The same things were measured in two ways. Each way mixes the same 9 hidden numbers, adds some noise and spreads widely along 5 directions of its own, which tell nothing about the thing.
Some things both ways: the first way, then the second way.
-4 -5 6 1 -9 -16 -10 -5 -11 9 9 7 -6 -3 -8 4 -1 -4 11 -22
0 -8 2 2 14 3 -13 -1 18 17 -21 9 3 4 2 18 6

-3 7 -1 1 7 0 4 13 0 2 -6 -15 2 -3 -3 -5 -18 8 -7 -4
-28 -17 6 6 22 -10 -2 23 -9 2 -6 17 3 -1 3 -4 14

2 -22 -12 11 2 3 8 -23 16 1 14 18 13 -16 4 -3 -2 7 15 -17
-28 4 -12 9 11 -1 14 -11 9 2 -11 -1 8 14 10 -7 12

-1 0 -11 -6 14 -1 19 -15 -3 1 -1 -16 12 -19 -12 0 18 18 -12 5
-4 12 8 6 1 1 8 -19 -5 4 -4 -4 6 2 -7 -5 -6

1 8 1 5 11 0 18 13 19 2 15 -9 12 -13 -11 12 -2 16 -1 -16
-22 -4 -4 13 10 -3 2 18 5 15 -3 16 14 2 4 -4 15

-9 9 17 5 -13 -15 -13 6 11 -4 18 1 3 0 -7 35 13 -9 -13 14
3 0 3 8 11 -7 -3 -1 -6 4 -7 12 -2 -2 -3 -8 8

5 17 8 2 1 5 12 21 -8 -3 -2 -17 7 12 -17 4 0 -1 -9 3
9 5 -1 19 -14 3 4 13 19 13 5 0 10 5 -1 -14 -2

8 2 -6 -1 13 3 21 -1 9 2 -3 6 9 -6 -8 -4 16 16 1 -10
8 0 5 -10 16 -3 -7 2 -6 -11 19 9 33 -22 14 14 6

-4 -6 1 -4 -10 -6 -12 -12 -11 0 -4 2 -10 -2 5 3 13 -7 -13 14
13 -7 3 3 7 -11 -7 1 10 -3 -11 -5 -12 -1 -10 1 4

-8 15 -5 -17 2 18 -1 7 -1 13 -1 -30 7 -10 14 8 -31 3 1 5
-8 -21 -15 -16 17 -19 -33 25 13 12 11 22 0 -3 -21 12 21

6 -3 6 5 -2 -9 -13 -5 19 1 1 20 -14 -1 7 -6 27 4 -13 3
-8 14 -24 -25 11 7 -14 15 -29 4 37 14 13 3 -13 -9 -7

4 -12 -7 -9 -7 -9 3 -6 12 -4 13 7 -18 -9 1 0 15 5 -4 2
27 0 -3 4 -14 4 -10 8 9 -2 0 -9 9 -25 -5 -3 2

-4 4 -1 -16 -9 -20 -10 1 -24 9 -7 4 -19 -5 -8 7 7 -3 -10 -11
12 17 -4 -9 1 20 -1 25 -41 11 10 24 -8 6 -13 -23 -21

-9 9 -14 -20 6 7 7 -1 -11 0 -4 -16 14 -11 -8 6 -17 4 13 -10
6 -8 3 -4 14 -11 -7 5 2 -9 3 7 11 -11 8 5 10

0 9 -17 -17 9 8 10 3 -12 5 -2 -16 -8 -5 10 -2 -22 5 0 0
1 6 20 12 6 -2 9 11 -36 -3 -9 16 1 -11 -12 -14 -6

0 -19 -24 -7 2 7 22 -13 -1 0 -4 5 13 -18 1 -5 -16 10 11 -14
-18 -3 3 6 13 9 11 -32 33 4 -12 -19 15 3 22 6 4

2 -9 -20 -17 -16 -6 3 -4 -6 -5 27 18 -22 -9 -2 16 -2 -6 10 -24
17 4 13 11 -5 7 -1 -3 16 9 -10 0 12 11 6 5 -8

-2 -7 4 9 7 -8 -1 -8 -20 0 -16 -4 8 5 -15 -20 5 0 3 -5
-2 7 7 -3 7 8 1 -12 -18 -10 -4 11 14 -8 0 -6 0

-6 1 -7 2 -11 -2 -12 -5 -1 -9 27 9 -15 -11 4 30 7 -9 -12 -10
11 -9 19 1 -17 -10 -11 -7 30 -10 -6 -23 27 -15 -20 26 -3

-3 16 3 -13 -10 13 -5 23 11 -2 -5 -6 0 0 5 15 -4 -2 -11 4
12 10 -9 1 -2 11 1 13 -12 -12 7 -4 2 -12 -11 -13 -4

8 -5 -6 -4 -4 8 -4 -10 -4 9 -9 10 -3 1 8 -15 4 0 -1 -5
12 4 -13 -6 -6 2 -2 3 15 2 7 -24 4 -5 -4 5 -7

-12 23 -5 -15 -4 6 6 26 -17 -8 2 -7 6 -2 -13 37 -18 -8 4 -19
10 9 2 8 -7 9 7 11 10 1 14 8 17 7 1 -12 -6

8 15 -7 1 1 22 0 2 -6 -6 14 -7 -5 6 6 8 1 -7 -9 3
-15 7 5 5 12 -19 -3 13 -11 1 12 26 8 42 -17 -7 0

-8 10 -6 -10 5 -2 -1 5 2 -6 8 -3 -5 -7 0 16 -4 2 4 -7
-10 -7 2 -4 24 -16 -12 20 -17 -2 13 32 10 6 0 -2 12

-7 12 4 -15 -18 6 -11 11 1 -5 8 -2 5 5 -4 22 -5 -15 7 0
28 25 5 -8 0 24 -5 -39 -15 -10 1 4 17 -11 -6 -1 -15

Other things, the second way, with their names:
K422: 25 5 13 3 -5 1 -1 18 -23 -7 14 9 17 -24 2 -8 -5
K28: -5 -3 14 2 11 -16 -3 -3 -6 0 1 14 14 10 10 0 5
K747: -8 5 -1 -7 23 -2 -14 8 -24 10 8 48 11 10 -2 -5 7
K501: 0 2 17 -5 -9 -1 -13 -1 -18 -12 3 8 26 -17 -24 8 -3
K920: -3 0 1 -9 11 -3 -2 -18 0 5 -1 -23 6 -12 4 10 -4
K460: -11 0 -15 -3 14 -10 -4 10 -3 2 8 8 -3 -4 -11 -8 12
K91: -13 10 -15 2 3 11 -4 3 7 19 14 11 10 13 -6 -14 -1
K936: -9 -5 -13 -7 17 -11 -6 7 17 2 7 4 4 18 4 4 11
K448: -4 -8 -9 -3 13 -11 -9 19 -2 -4 5 15 5 -6 0 -5 16
K29: -14 -3 -15 11 -17 10 0 18 22 16 -12 -10 -5 6 -19 -11 1
K333: 1 9 -5 -4 16 5 -5 -20 -10 -4 2 10 13 -6 2 -4 6
K182: -5 -4 3 15 9 -6 1 13 18 20 -6 10 -1 26 7 -4 3
K581: 5 13 12 8 -1 8 16 -3 -27 -6 -14 -7 7 -31 -7 -6 -9
K978: 24 4 -19 -8 11 14 -18 -6 15 5 9 15 8 1 9 -3 6
K538: 6 6 19 -6 -1 -16 3 -19 -6 -6 10 -25 31 -17 4 21 -9
K435: -27 4 11 14 16 14 14 -37 -7 5 -29 -8 -1 -7 2 -8 0
K3: -14 13 -1 3 -5 6 14 -6 -4 11 15 -9 17 -13 -3 -12 -8
K380: 2 -8 0 3 7 -7 -10 19 20 4 14 11 22 1 2 9 8
K246: -4 4 0 -3 11 21 -7 4 -25 0 11 32 4 9 1 -25 -5
K408: -2 4 3 13 11 2 -1 -9 7 23 -5 16 5 20 13 -8 1
K184: 6 9 12 -15 6 6 -6 -12 -27 -3 3 -2 17 -15 -2 9 -13
K759: 4 11 0 15 -4 -1 1 15 -15 5 -2 18 5 0 -17 -14 2
K240: 3 -9 -10 -7 2 -9 -14 -7 9 -4 2 -8 8 -10 4 -2 13
K150: 14 16 4 0 -15 17 5 -15 -3 -15 -5 -13 9 -18 -24 -5 -11
K413: 2 0 23 14 -18 3 13 -9 -13 -8 -8 -28 12 -32 -1 -12 -9
K4: 7 -1 11 -4 8 -5 -14 -15 1 -6 1 6 16 -15 -10 9 6
K770: 3 4 -1 19 -4 0 20 24 -8 -7 -5 4 -4 -12 -3 -25 5
K963: 14 17 -11 0 8 4 -3 7 -10 1 20 16 10 1 -6 -10 -2
K304: -3 -2 12 11 9 -3 6 5 -3 -4 -12 17 16 2 11 0 7
K631: -16 -3 -9 2 21 5 -8 20 -4 22 4 34 5 21 11 -8 8
K681: -15 2 -12 2 -10 9 1 14 2 -2 5 -6 3 12 -15 -18 -1
K419: -10 13 -6 13 17 10 15 -14 -15 -2 -15 11 -10 -2 4 -26 9
K666: 3 2 2 -3 9 7 -14 5 -3 10 1 19 3 8 -12 -1 -3
K739: 0 19 -6 -10 -13 18 1 -3 1 5 13 -13 12 7 -24 -2 -21
K801: -15 -2 0 -13 24 -10 -3 -9 -9 -17 15 5 13 14 2 -1 5
K989: 9 12 12 8 6 10 9 -23 -24 -27 -13 10 8 -19 -5 -15 2
K577: 15 -5 -5 -10 8 14 -26 6 11 16 10 20 1 -9 -10 -1 0
K455: -18 1 8 7 -4 -14 14 32 -34 -12 2 6 7 -12 -14 -14 0
K252: -12 15 -17 -2 0 27 14 -10 2 5 12 -6 0 14 6 -28 -12
K186: -9 -5 -17 0 15 0 -8 -3 21 18 -4 0 -8 1 -2 -4 12
K201: -5 -22 -6 7 13 -16 -9 20 28 11 -4 -2 5 -14 8 9 21
K982: 7 0 -12 -3 8 4 -7 31 -10 27 3 11 -2 -8 6 -5 -2
K618: -9 -2 3 4 8 -2 4 12 -7 -3 0 7 13 -9 7 -3 7
K270: -24 -4 -14 1 22 -3 -7 5 9 10 11 22 16 15 13 -6 17
K24: -22 -1 3 -3 -2 3 -6 15 -24 22 5 -2 10 -7 -11 -5 -11
K591: -6 -6 -12 3 13 -9 -12 14 -4 8 7 17 4 -3 -2 -8 16
K233: -21 22 -8 4 -5 22 9 -7 -19 17 5 15 11 4 -11 -23 -9
K286: 30 -4 25 11 -1 -7 1 13 -10 -7 3 9 23 -35 17 0 3
K977: -4 2 -4 11 14 -5 2 7 -1 -3 -9 15 -13 23 -10 -17 6
K241: -1 10 -6 0 1 8 -2 -2 -11 -7 3 11 16 -7 -2 -8 4
K278: -25 -7 15 14 10 -11 5 0 4 -1 -20 1 6 10 -10 3 6
K578: -20 -3 1 10 13 -15 -5 0 2 -1 -11 19 16 25 1 3 15
K341: -15 3 3 0 5 -7 4 2 2 15 2 -12 12 8 -2 10 -7
K226: 8 -8 12 17 17 -1 1 19 -15 -8 -14 29 -3 -7 11 -17 12
K890: 6 10 19 17 0 5 11 -14 -12 0 -26 -5 0 -14 -10 -2 -6
K283: 13 -1 1 12 17 -1 -3 6 1 -1 -10 24 -2 3 6 -9 12
K236: -12 -6 13 2 10 -6 -12 6 -9 -1 3 29 4 11 -22 -10 5
K837: -5 0 -15 -7 7 -2 -2 12 19 6 20 -8 3 24 1 -2 -3
K981: 6 12 -6 -3 -2 13 -1 -16 -4 -16 6 0 9 -3 -11 -11 -2
K582: -27 -1 -16 -3 34 -2 2 4 -7 3 6 20 -10 18 1 -16 13
K554: -14 3 -8 5 12 13 -2 -9 10 7 -7 22 -5 18 -7 -18 7
K567: -13 12 -1 8 21 -7 11 13 -16 13 4 23 -3 28 -1 -12 -2
K25: 2 4 -7 3 -8 12 1 0 19 -6 8 -14 16 -5 -5 -3 -2
K326: -3 3 5 -8 2 8 -8 -2 -18 -9 6 14 15 -8 -9 -6 -1
K851: 2 11 -1 0 10 -10 0 -8 -2 -9 -4 1 -2 13 -20 1 0
K758: 0 2 -1 -22 15 6 -19 -21 -12 -12 23 15 33 -12 9 6 4
K366: 8 8 5 20 -19 9 13 6 8 0 -11 -11 4 -12 -12 -13 -3
K90: -1 7 15 -2 6 1 2 -27 -12 -5 -7 -15 11 -10 -6 8 -9
K160: 2 10 -10 3 -6 7 3 8 5 11 18 3 13 2 2 -15 -4
K63: 23 -3 -7 5 0 -6 0 37 10 -6 16 -3 2 -4 4 -7 2
K440: -5 7 -4 14 -5 12 15 1 20 -4 -10 -8 0 19 -5 -15 -2
K335: 15 0 5 11 3 -5 -2 13 14 12 7 6 11 6 10 -2 0
K129: -4 6 -3 2 20 13 3 -29 1 -4 6 10 16 0 23 -14 7
K596: -2 10 -5 2 1 11 -1 16 -26 -1 14 23 7 2 -14 -23 -4
K785: -25 -1 -1 -5 21 -4 -6 3 -20 10 7 21 9 11 3 -7 3
K592: 1 7 6 -2 12 5 -9 -12 -12 0 7 24 14 2 -4 -6 2
K470: -18 5 7 6 25 -7 1 1 -19 12 -3 33 0 22 -8 -8 2
K207: 8 11 6 9 -11 18 12 20 -31 12 5 -3 5 -13 6 -24 -19
K52: 2 4 -8 5 -10 21 -2 13 -4 -1 -7 6 -1 -3 -12 -19 -2
K321: 34 -3 22 9 -10 -4 3 9 4 -19 1 -10 24 -31 8 6 -2
K70: -3 8 -6 0 24 -2 4 13 -38 7 9 33 -17 15 5 -32 0
K214: -3 7 9 7 -2 3 -3 -5 -9 7 -6 9 -4 5 -26 -12 -7
K310: -9 1 9 11 -1 -9 7 -2 1 -15 -22 -20 -8 5 -30 2 -3
K426: 1 -2 -1 16 10 -7 8 13 12 2 -18 1 -4 3 4 -3 11
K358: -20 4 -24 -6 24 10 -13 9 -12 10 22 39 8 3 0 -24 16
K361: -9 11 12 25 7 -5 18 19 -36 16 -12 28 -12 7 -4 -31 -3
K124: -9 3 23 -1 29 -6 0 -13 -33 -4 -7 25 14 -10 4 6 2
K975: -11 5 13 16 2 -3 21 25 -21 -2 -3 11 3 -5 -1 -18 -1
K875: 0 -3 -5 10 1 -11 0 -9 35 10 -4 -19 13 14 13 7 7
K97: 9 -3 17 11 13 -5 -2 4 5 -4 -4 10 16 0 4 10 2
K872: -19 -11 2 19 32 -16 18 -1 -3 4 -43 -15 -26 1 16 0 13
K608: -22 -9 18 18 34 -17 8 -22 20 6 -28 -2 -5 25 10 12 9
K940: 1 -3 -1 -2 20 -20 -4 31 -17 -4 4 29 -7 11 -2 -8 9
K722: 5 -9 -4 -3 24 -28 -5 24 8 6 6 -2 -1 14 12 14 8
K373: -1 13 -16 -7 5 7 2 3 -17 -1 7 1 -1 -2 -10 -14 -3
K181: -16 1 4 23 -2 -9 3 26 -12 4 -4 37 6 6 -16 -25 15
K699: 15 7 -19 -6 11 11 -5 -17 10 0 -11 -10 9 -22 8 13 9
K307: -20 -3 -6 -1 36 -6 3 -10 -12 4 -15 13 -11 15 13 -6 11
K238: 1 5 15 7 9 -5 5 -5 -12 -7 -12 3 12 3 3 4 -1
K117: 13 8 0 -4 -5 10 -8 -23 5 -2 6 -15 20 -23 -9 4 -5
K659: 6 4 9 4 10 0 -10 -18 0 10 0 15 15 1 7 0 3
K165: 5 16 2 0 -1 -3 -1 11 -24 9 -4 3 4 10 -19 2 -14
K113: -1 -13 15 2 18 -14 -10 3 -14 4 -6 6 -1 -15 5 3 5
K303: -5 8 -3 2 10 2 15 -9 -2 -22 -4 -5 18 -7 4 1 6
K11: -20 -1 4 -4 33 -7 -9 -3 -28 -8 3 35 8 12 2 -6 11
K211: 6 7 10 -1 8 4 -3 -17 -33 -14 -21 9 -12 -13 -19 -13 -1
K847: 0 -5 -2 6 9 6 1 14 -19 -1 10 6 7 -31 13 -20 8
K404: 7 4 -2 -4 -3 2 -12 -13 2 4 14 3 23 -15 -5 1 2
K632: 13 10 10 -8 2 4 -1 12 -47 -15 10 20 13 -27 -9 -9 -8
K94: -12 -1 12 -12 2 -12 -11 -6 -29 -14 9 2 11 -13 -27 -1 -2
K552: -20 -1 -18 9 15 -7 1 -3 38 21 -8 -13 -12 40 -1 -1 7
K497: -11 -5 -22 -1 15 1 -18 2 36 31 12 13 8 17 5 0 12
K762: -11 -2 2 1 20 -20 -5 6 -22 -15 2 25 8 -8 -10 -6 19
K933: -19 0 19 -11 15 0 -5 -48 6 -6 -10 -6 23 4 -3 18 -2
K490: -26 -3 -8 8 18 -8 3 19 -13 3 -4 22 -6 8 -8 -18 15
K520: 8 7 12 20 15 -6 14 -23 9 1 -28 -8 -8 9 7 1 1
K208: 11 7 15 9 4 12 7 -21 -11 -5 -13 -5 -6 -19 -3 -15 -8
K452: 17 8 1 -9 16 -5 -8 0 -25 11 5 2 -8 -9 -7 0 -9
K281: -31 -12 -15 6 3 -5 -11 19 25 8 2 16 4 15 -22 -8 19
K268: 6 1 -4 -2 9 4 -12 -7 -2 -13 -8 24 8 -10 -11 -7 14
K245: 2 3 -6 4 14 12 -8 11 -8 6 -6 32 -2 4 -3 -13 6

Some of these things the first way, each followed by its name:
0 10 5 3 8 1 -18 -1 -16 0 -13 -7 1 15 -2 -19 -7 -8 7 2 => K90
11 -7 -15 -4 10 0 16 -8 -21 -3 -11 5 -12 5 -8 -24 12 7 4 -10 => K321
-4 3 -7 -9 -13 0 7 3 16 6 33 5 -1 -14 7 37 -13 -2 5 -7 => K747
9 -24 -4 4 -6 -6 16 -18 -3 6 -15 3 -6 -2 7 -18 19 6 -27 34 => K208
-6 16 5 -6 -8 -7 -11 18 -15 -6 11 -3 -6 10 -13 21 -14 -14 7 -12 => K182
0 18 7 -1 1 15 -8 19 -1 -2 0 -17 8 21 4 -3 -30 -13 15 8 => K404
0 -20 -9 8 -8 -19 0 -16 2 -5 27 33 -14 -11 -2 17 7 -4 13 -26 => K304
10 -1 -3 3 12 9 17 -6 -2 16 -15 -6 7 -1 6 -21 0 14 -6 3 => K581
-7 7 2 5 3 -24 -20 -10 3 -2 20 22 -13 -9 -4 22 15 -3 3 -21 => K341
4 13 12 9 -4 0 -6 16 -11 -4 -1 7 -7 18 -7 7 9 -10 -5 -6 => K97
3 -10 2 5 -13 13 -5 -1 0 -3 -8 10 0 8 13 -3 -1 -11 -5 12 => K981
-1 2 -1 -4 0 15 0 3 -18 0 -17 -13 4 7 3 -11 -8 -4 -3 7 => K977
-4 1 -2 -8 -12 7 -1 -2 13 10 4 -4 19 -7 5 11 -14 -2 -1 7 => K307
4 -15 0 9 -2 0 4 -2 14 5 -5 -1 1 -1 13 -13 -13 4 -7 16 => K435
10 8 6 10 4 7 5 -1 -7 12 -3 7 3 9 4 -2 8 -1 -4 -3 => K567
1 8 4 -4 6 -3 -5 -6 0 6 -11 -14 12 0 -9 -14 9 7 -11 13 => K920
9 -19 -13 -2 10 -3 12 -20 15 -4 -1 9 -13 -13 4 -22 29 18 -5 5 => K117
-15 4 1 -2 1 -10 -2 4 14 -5 12 -4 4 -21 -3 30 0 7 -7 -3 => K490
-2 2 14 11 -1 -17 -1 7 14 -6 9 7 -4 -4 -11 16 24 4 -14 2 => K91
-3 -14 6 10 -17 4 -6 7 -5 0 -5 9 -5 9 16 6 -19 -16 0 8 => K554
-3 21 22 -5 -1 -22 -15 19 -12 14 -5 -10 1 14 -21 -1 -6 -3 7 -12 => K982
0 -7 -6 -8 -3 -7 17 5 -5 -2 -2 -7 -4 -6 -9 -1 -1 6 -4 0 => K226
-10 17 -8 -17 -2 4 -6 9 4 -13 17 -8 10 -4 -14 21 -11 -5 18 -16 => K875
6 -9 2 13 6 -15 -3 -12 3 1 4 8 -6 1 -4 -15 11 4 -4 1 => K785
5 12 0 -4 8 9 8 5 -16 12 -15 -18 9 8 -4 -16 -9 4 -3 2 => K632
-17 22 4 -13 -3 0 -11 15 -17 -3 0 -29 2 -3 -5 27 -16 -8 -13 10 => K214
11 -14 -4 10 9 1 5 -26 -27 12 -19 9 -3 8 6 -31 11 0 5 -1 => K940
0 -6 2 8 0 -1 9 0 -3 3 -6 8 2 0 5 6 1 0 -6 3 => K770
13 10 -20 -7 19 15 13 -18 -3 3 4 -9 10 -3 -2 -18 4 11 2 -2 => K538
1 -28 -11 1 3 -19 3 -34 11 -8 8 2 0 -18 -14 -21 30 13 -6 10 => K240
10 5 6 4 3 1 3 7 -16 2 -2 -10 4 24 -13 -20 -12 -9 16 1 => K408
-2 -1 6 -10 -11 -8 7 11 -13 8 -15 -12 -7 0 -2 2 3 1 -20 16 => K577
0 -5 -5 3 1 -5 5 -2 4 1 6 10 0 -8 0 6 -5 3 4 -14 => K618
-5 6 -15 -17 0 5 -4 1 -11 -6 -8 6 -7 -7 2 5 -2 -1 2 -14 => K837
-3 -7 5 11 -6 -8 -16 2 -3 -11 -4 6 -13 2 -3 -7 8 -5 -13 -1 => K681
2 -6 -2 1 -5 5 -8 -8 6 0 4 14 -6 -3 10 -1 6 -3 2 -7 => K552
-1 17 10 4 2 1 -2 11 -2 7 4 -6 8 9 -1 13 -11 -5 -1 3 => K124
-12 12 18 7 14 -9 -15 1 0 -2 -16 -8 10 1 -6 2 14 4 -1 5 => K460
3 -2 7 10 7 -2 4 -4 -6 5 -8 5 4 2 -6 -10 12 4 5 -11 => K426
8 -19 -5 0 -19 -8 6 5 1 -4 0 7 -18 2 2 -5 2 -4 -23 16 => K246
-4 -20 -22 0 -8 0 -7 -27 1 -5 19 16 -6 -15 15 7 -11 -7 6 -5 => K933
-4 -3 14 4 -15 -16 -4 6 4 -5 11 11 -3 2 -12 22 17 -8 -3 1 => K283
-1 -15 -1 6 -7 1 6 -7 9 -8 -1 9 3 -7 2 7 14 1 -9 11 => K989
4 -4 -3 10 14 16 15 -8 0 1 -18 4 23 -6 -5 -15 13 13 4 -16 => K303
2 2 -10 3 16 6 8 -4 -2 6 -7 7 0 1 19 -5 -21 3 12 -1 => K3
3 -3 1 15 -2 0 -4 -7 10 -9 28 4 3 -2 -10 6 7 -3 7 -14 => K578
8 1 12 20 10 2 -2 -6 -19 10 -10 3 -2 19 6 -18 -1 -6 4 3 => K470
3 -17 -4 -1 -1 -8 -8 -21 14 12 2 17 -4 -9 15 -15 -1 6 8 -3 => K872
0 30 0 -14 -3 13 12 29 -17 5 3 -27 20 19 -13 17 -39 -12 9 3 => K286
7 5 5 0 11 1 7 1 8 -2 -6 9 -4 2 -2 -5 31 10 0 -1 => K963
-8 19 -7 -22 12 -9 4 12 -22 -9 -3 -11 -5 -1 -23 6 -3 2 18 -23 => K335
-12 -8 -15 -15 -1 -15 -6 -10 12 -17 15 11 -5 -21 -10 16 6 3 14 -15 => K758
2 1 15 13 9 -10 -8 2 7 -2 -4 -1 -3 12 -3 -16 9 1 4 9 => K591
-12 -14 15 13 -8 -16 -14 -7 -1 -7 2 10 -1 -2 -6 10 16 -8 3 -1 => K268
4 -13 -5 4 5 -17 17 -12 7 -6 6 13 -5 -13 -14 2 34 15 -12 -2 => K160
-5 1 -1 11 8 -8 -7 -4 -6 -6 7 -1 -7 -6 -4 3 5 1 -6 -9 => K278
5 -1 11 5 -1 -14 5 16 20 -3 -6 -2 -3 8 -3 -6 5 6 -17 24 => K847
1 -9 -4 2 2 0 4 -5 8 -4 6 6 1 -5 -2 -4 1 4 11 -10 => K241
-5 5 1 -12 4 -10 5 -3 -17 3 -18 -18 9 0 -15 -6 6 4 -9 16 => K70
-4 -10 -8 -2 -2 -4 -6 -7 -14 -3 -4 2 -9 -1 3 -7 -12 -6 6 -5 => K326
